The same things were measured in two ways. Each way mixes the same 9 hidden numbers, adds some noise and spreads widely along 5 directions of its own, which tell nothing about the thing.
Some things both ways: the first way, then the second way.
[-321, -214, -58, -2, 420, -30, -75, 62, -330, 190, -26, -262, 151, 8, 3, -167, 417, -254, 95, -89, -48, 108, 79, 36, -337]
[199, 155, 244, -67, -60, -110, 158, 165, -6, 290, 159, -45, 62, -19, -30]

[-56, -21, 98, -136, 259, 70, -73, -129, 0, -47, -164, 191, -155, 125, 123, -48, -58, 22, 157, 62, -65, -52, -215, -46, -59]
[-193, -59, 70, 2, -27, -248, 249, -150, 337, -184, -27, -159, 47, -334, 516]

[398, 367, -248, 402, -43, -111, 3, -170, -228, 2, -95, -136, 46, 68, -145, -16, -525, 378, -394, -221, 226, 210, -193, 7, -266]
[73, 173, -12, 315, 101, -11, -340, 48, 72, -163, -144, -101, -259, 262, -250]

[-175, -190, -222, 19, 313, 80, 196, 71, -462, -44, -228, -167, -65, 298, -128, -56, 19, 334, 171, -40, -217, 188, 104, -32, -277]
[144, 41, 164, -265, -15, 67, 267, -316, 206, -78, 455, -206, -94, 143, -44]

[8, -155, -140, -33, -61, -2, -159, 0, -94, -146, -30, 50, -5, 59, -20, 52, -118, -77, -81, 20, -53, 4, 93, 19, 91]
[-166, -113, 83, -192, 171, 151, -147, -69, 24, -210, -161, 217, -44, -38, -149]

[-44, -139, 296, -328, 196, 300, 58, -47, -113, -144, -69, 118, 87, -171, 101, 15, 3, 126, 91, -314, -157, -153, -22, -85, -24]
[-217, -15, 107, 99, -48, 45, -11, 33, -121, 52, 218, -369, -157, -153, 160]

[-76, -182, -178, 102, 300, -6, -13, 42, -168, 139, -163, -64, 111, 134, -103, -71, -11, -136, 65, -105, 29, -56, -17, 192, -52]
[337, -135, 405, 51, 123, 62, -354, -130, -197, 49, 210, -172, -344, 43, -62]

[329, 68, -395, 320, -36, -66, -99, 8, 80, 8, 14, -68, 217, 249, -115, 38, -159, -112, -104, -89, -33, 10, 108, 148, -82]
[-233, -82, 50, -198, -96, 64, 157, -189, -324, -61, 291, -140, 493, 153, -76]

[88, 1, 347, 3, -60, -33, 222, 98, -212, 252, -11, 95, 3, -76, -191, -309, 43, 274, 304, -33, -15, -125, -160, -42, 391]
[63, 21, 429, 414, -108, -72, -381, 166, 93, -394, -341, -117, -441, 223, -26]

[268, 138, -97, -120, -154, 22, -49, -146, -67, -288, 115, 86, -166, 67, 71, 178, -158, 154, -66, -33, -160, 262, 99, -174, -108]
[-160, -28, -92, 82, 62, -18, -27, 50, 79, -161, 215, -310, 271, 92, 7]

[-271, -92, -20, 49, 277, -108, -116, 99, -380, 42, -195, -375, 121, 86, -241, -132, -42, 313, -108, -104, -61, 145, -55, 17, -13]
[69, 291, 35, -256, 9, 12, 331, -25, 86, -230, 468, -166, 487, 273, -65]

[-188, -228, -33, -310, 300, 173, -48, 83, -302, 60, -249, 111, -82, 74, -26, -244, -69, 90, 227, -203, 7, -4, 83, -129, 49]
[-14, 73, 339, -429, -54, 100, 215, -51, 1, -36, 81, -147, -10, -47, 63]

[-149, -196, -23, -272, 195, 181, -217, -120, -153, -204, -95, 123, -283, 148, 168, 86, -79, -38, 150, -139, -40, -5, -174, -208, 155]
[454, -121, 365, -228, 417, 141, 172, -225, -61, -120, 352, 121, -202, -70, 30]

[197, 43, -108, -12, 25, 26, -322, -142, 254, -125, 134, 114, 5, 18, 114, 18, 101, -240, 80, 148, -205, 155, 148, -51, -123]
[199, -202, 202, -164, 35, 122, -39, -4, -201, 31, 28, -131, 13, -24, 39]

[280, 128, -15, 281, -162, -113, -170, -280, 141, -222, 56, -15, -49, -11, 176, 175, -275, 92, -168, 50, 55, 114, -295, -96, -266]
[-68, 84, 4, -53, 37, -110, 209, -370, -257, 19, -19, 444, 200, 100, -135]

[-267, -271, 116, -246, 246, 252, -35, -75, -356, -139, -280, 47, -196, -176, -50, -47, -196, 322, 86, -58, -55, 54, -18, -6, 190]
[542, -49, -45, -120, 282, 122, -75, -249, 173, -19, 674, -409, -252, 164, 22]

[277, -8, 160, 197, -184, 97, -40, 0, 78, -39, 186, -40, 341, -192, 25, 36, 52, -44, -112, -156, -111, -221, 2, 21, -43]
[-440, 88, -31, -8, -223, -70, 250, 37, -153, 22, 168, -182, 470, -122, 98]

[-386, -373, 82, -94, 124, -282, -29, 192, -102, 85, -100, -73, 54, 177, -68, -48, 288, -268, 205, 334, -146, -125, -47, 199, 196]
[-268, -90, -17, 175, -30, -181, -310, -135, -137, -177, -183, 179, 393, 188, -126]

[-134, -229, 6, 111, 74, 53, -218, -14, -168, 49, -108, -1, 36, -189, -45, -119, -91, -52, -41, -5, 137, -53, -47, 72, 149]
[256, 62, -247, -12, 186, 5, -40, -77, 80, 90, 285, -152, 77, 167, -130]

[-226, -393, 120, -151, -66, -62, -158, 154, -13, -46, 6, 91, -105, 239, 121, -92, 248, -177, 451, 164, -164, -162, -60, -259, 248]
[227, 90, 280, -181, 144, -53, 295, -237, 132, -259, 295, -158, 274, -101, 202]

[114, 26, -50, 435, 188, 139, -31, -28, -148, 100, -201, -31, 163, 16, -221, -39, -279, 177, -196, -180, 140, -300, -279, 242, 226]
[-302, -146, 197, -77, -116, -84, -88, -191, -169, -149, -119, 233, 311, 176, -148]

[-175, -155, 181, -93, 96, 71, 126, 3, -289, 23, -97, 193, -106, -63, 9, -55, 29, -92, 12, 63, 35, -199, -166, 72, 111]
[20, -35, -405, -61, 106, 23, 421, -236, -84, 110, 43, 315, 126, 9, -96]

[49, 9, 96, -276, -51, 244, 188, -274, -385, -450, 65, 104, -308, 15, 310, 397, -169, 210, -200, -241, -83, 95, -154, -279, -302]
[-94, 9, 6, 45, 184, -151, 203, -175, 0, 169, 348, 69, 209, -218, 35]

[12, -232, 8, 172, 171, 185, -173, -99, -120, 71, 11, -179, 128, -166, -34, 65, -22, -86, -15, -404, 107, -113, -195, 127, 294]
[-122, -42, 408, -22, 167, -52, 89, 12, -274, -2, 410, 364, -3, 78, -125]

[-93, -85, -89, 416, 375, 248, -340, -121, -195, 14, -143, -346, 197, -95, -36, -51, -96, 141, -187, -456, 113, -80, -292, -39, -76]
[281, 211, 217, -27, 194, -43, 185, 40, 42, 75, 473, -34, 42, 159, -175]

Other things, the second way, with their names:
<180>: [-115, 75, 169, 77, -28, -93, -301, -118, 44, -126, -92, 197, -264, 123, -96]
<117>: [-272, 125, -83, 148, 213, -200, 465, 207, 63, -236, 520, 70, 403, -75, 249]
<253>: [521, 22, 126, 157, 466, 249, -98, 108, 128, -75, 122, -185, -673, -158, -42]
<267>: [-139, 164, -35, 3, 64, 185, -272, 59, -110, -235, -111, -355, 28, 67, -79]
<113>: [-331, 434, 158, -187, -186, -219, 297, 1, 192, -63, 337, -359, 542, 4, 143]
<163>: [227, 17, -230, -192, 371, 338, 512, -98, -33, -299, 340, 40, 126, 2, -82]
<212>: [233, -7, -218, 165, 247, 156, 89, 46, 251, -350, 110, -428, 21, -14, 86]
<289>: [-238, 65, -561, 453, 221, 160, -263, -7, -53, -188, -201, -133, -215, -71, -99]
<256>: [-11, -62, 175, 109, -40, -172, -81, 280, 186, -94, 74, -278, 413, 11, 117]
<271>: [-125, 192, 143, 18, -10, -238, 237, -190, 42, 100, 348, -47, 276, -147, 115]
<210>: [-154, 135, -52, 87, 41, 54, -150, 228, 208, -63, 97, -373, 7, 22, -72]
<227>: [487, -2, 233, -156, 382, 129, 163, -131, 130, -163, 207, 77, -327, -123, 76]
<63>: [60, 118, -33, -141, 153, 245, 156, 33, -192, -103, -46, 244, -253, 98, -176]
<473>: [107, -211, 549, -55, -209, -21, -112, 4, -249, 56, -44, 265, -247, 356, -277]
<214>: [120, -289, -12, -163, -40, 150, 39, -133, -127, 233, -193, 144, -321, 132, -220]
<65>: [-71, 121, 416, -42, 83, -54, -95, 103, 258, -136, -112, 204, -555, -214, 132]
<371>: [-468, 14, 497, 129, -199, -259, -218, 357, 240, -64, -140, -165, 5, -109, 139]
<418>: [-113, 48, -225, 248, 182, 18, -186, 414, -28, -71, -179, -86, 390, 162, -260]
<80>: [-189, 94, -163, 96, 23, -59, -1, -168, -109, -154, 198, -210, 96, -19, 212]
<92>: [-365, -56, -32, 171, -127, 60, -135, 220, -248, 289, 62, -376, -115, -279, 105]
<193>: [-261, 6, -75, -31, 80, -24, 376, -247, -237, -118, 309, 158, 198, -57, 100]
<2>: [437, 154, -22, -383, 143, -68, 691, -398, -47, 227, 748, -229, 586, -228, 255]
<188>: [-320, 169, -18, -225, -244, -19, 101, -69, -13, 194, -145, -95, 145, 37, -106]
<168>: [233, -26, 49, -146, 81, -31, 65, -365, -6, 143, 68, 172, -241, -22, -8]
<110>: [-145, 34, 391, -60, -170, -150, -31, -177, -3, -44, -112, -315, 136, -300, 306]
<437>: [-118, 86, -199, 65, 82, -63, -87, -127, 263, -199, 152, -212, 172, -3, 69]
<297>: [186, 203, 204, 50, -25, -170, 135, -100, 2, 80, 156, 45, -51, 227, -110]
<114>: [85, 103, 81, -252, 23, 132, 184, -212, -86, -68, 514, -287, 178, 139, -75]
<260>: [-143, -108, 381, -189, -112, -150, 91, -132, 239, -372, 46, 26, 381, 123, 55]
<178>: [-161, 118, 222, 51, -26, -90, 52, -120, 11, -183, 192, -19, -6, 74, 6]
<323>: [87, 197, 21, 200, 78, -155, 279, 173, 495, 159, 594, -487, -353, -114, 190]
<169>: [38, -204, 380, -124, -36, 11, 177, 189, -236, -99, 105, 134, 226, 131, 8]
<3>: [269, -19, -52, -235, 14, 158, 193, -410, -171, -54, 232, -308, 231, 16, 39]
<62>: [27, -100, -168, 333, 0, -167, -372, 106, 216, 101, 107, -385, -62, -56, 128]
<181>: [159, -136, 133, 108, -26, -192, 42, -168, -95, 233, -6, 217, -151, -1, 16]
<106>: [-428, 56, -64, -79, -35, 193, 239, -16, -277, 1, -48, 182, -107, -13, -166]
<136>: [333, -132, 88, -8, 290, 116, 79, -15, 254, -198, 60, 185, -573, 52, -44]
<44>: [-317, -80, 35, -177, -35, 222, 308, -208, -224, -393, 120, -17, 126, 94, -4]
<91>: [429, 27, 210, -33, 309, 95, 119, -96, -261, 16, 552, 36, -143, 135, -90]

Some of these things the first way, each followed by its name:
[-20, 131, 190, -159, 213, -23, 25, -166, -177, -105, -278, 25, 39, -112, -94, 41, -430, 360, -349, -152, 51, -7, -255, 139, -92] => <80>
[194, 60, -89, 309, 200, 107, 147, -64, -226, 263, -13, -54, 39, -40, -197, -175, 66, 119, 167, -102, 6, 101, -7, 156, 94] => <473>
[150, -78, 60, 7, -114, 193, -100, -21, -186, -99, 18, 7, 87, -215, -46, -66, -152, 157, -118, -258, 4, -14, 59, -133, 71] => <210>
[32, -57, 170, 80, 41, -25, -324, -142, 109, -69, 167, -195, 131, -146, 64, 142, 69, -114, -65, -224, -41, -19, -256, 15, 227] => <117>
[-262, -254, 532, -481, -110, -10, 37, 85, -108, -280, -34, 155, 89, -157, 89, 107, 33, 19, -88, 75, -205, -293, -99, -40, 106] => <289>
[56, -177, 56, 87, -136, 46, 189, -4, -279, -25, 6, -22, -9, -53, 88, 23, -62, 10, 25, -222, 92, -111, -128, -105, -74] => <271>
[-77, -110, 18, -114, -30, -19, -127, 139, -345, 169, 44, 112, 21, 5, -104, -148, 11, -278, -95, -224, 195, -197, 0, 0, 414] => <418>
[-203, -257, -126, 108, 161, 15, -83, 82, -219, 29, -121, 16, 42, 150, 74, -57, 86, -274, 8, -57, 71, -180, -93, -1, -120] => <2>
[-55, -189, -30, -226, 44, 46, 170, 111, -355, 60, -144, 136, -30, -4, -1, -212, -47, 12, 188, -88, 21, 62, 162, -140, -172] => <188>
[-21, 57, 186, -53, 338, 186, -77, -78, -189, 101, 2, 16, 20, -69, -115, -84, 139, 26, 20, -182, -98, -52, -112, 98, 315] => <169>
[118, -63, 89, 1, -50, 151, -61, -125, -153, 14, 1, 195, -208, -161, -26, -89, -100, 93, 155, -26, 55, 20, -76, -52, 366] => <136>
[210, -165, 63, 197, -207, 15, -106, -26, 110, -5, 71, -43, 116, -83, 19, -73, -61, 84, 204, -105, -19, -62, -98, -111, 155] => <178>
[-431, -74, 59, -171, 466, 70, -253, 47, -275, -287, -160, -196, 113, 294, -23, 175, 111, 115, -251, -77, -333, -134, -133, 0, -96] => <163>
[61, -142, -63, -40, -77, -206, -56, -37, -52, 26, 89, -133, 20, -68, 60, -49, 95, -139, 139, 49, -23, 298, 108, -63, -195] => <65>
[-85, -330, 116, -104, 184, 263, 4, -55, -208, -49, 64, -131, -12, -178, 186, -76, 325, 38, 393, -216, -195, 164, 111, -260, -206] => <323>
[-87, -372, 222, -282, -76, 34, -274, -63, 138, -117, 163, 25, -104, -166, 226, 24, 281, -225, 360, 19, -161, 93, 16, -225, 228] => <91>
[30, 36, -9, -17, 43, 43, -1, -30, -116, -180, -150, 134, -9, 153, -12, -3, -193, 213, -81, 93, -152, -73, -47, -45, -155] => <3>
[38, -107, -108, -176, -42, 6, -131, -26, -122, -142, 99, 59, -114, 114, 182, 48, 39, -174, 67, -98, -53, 115, 69, -237, -128] => <253>
[169, 135, 60, -104, -245, 61, 117, 50, -328, -68, 33, 265, -165, 161, -106, -30, -239, 181, -79, -85, 17, -115, -33, -119, 298] => <212>
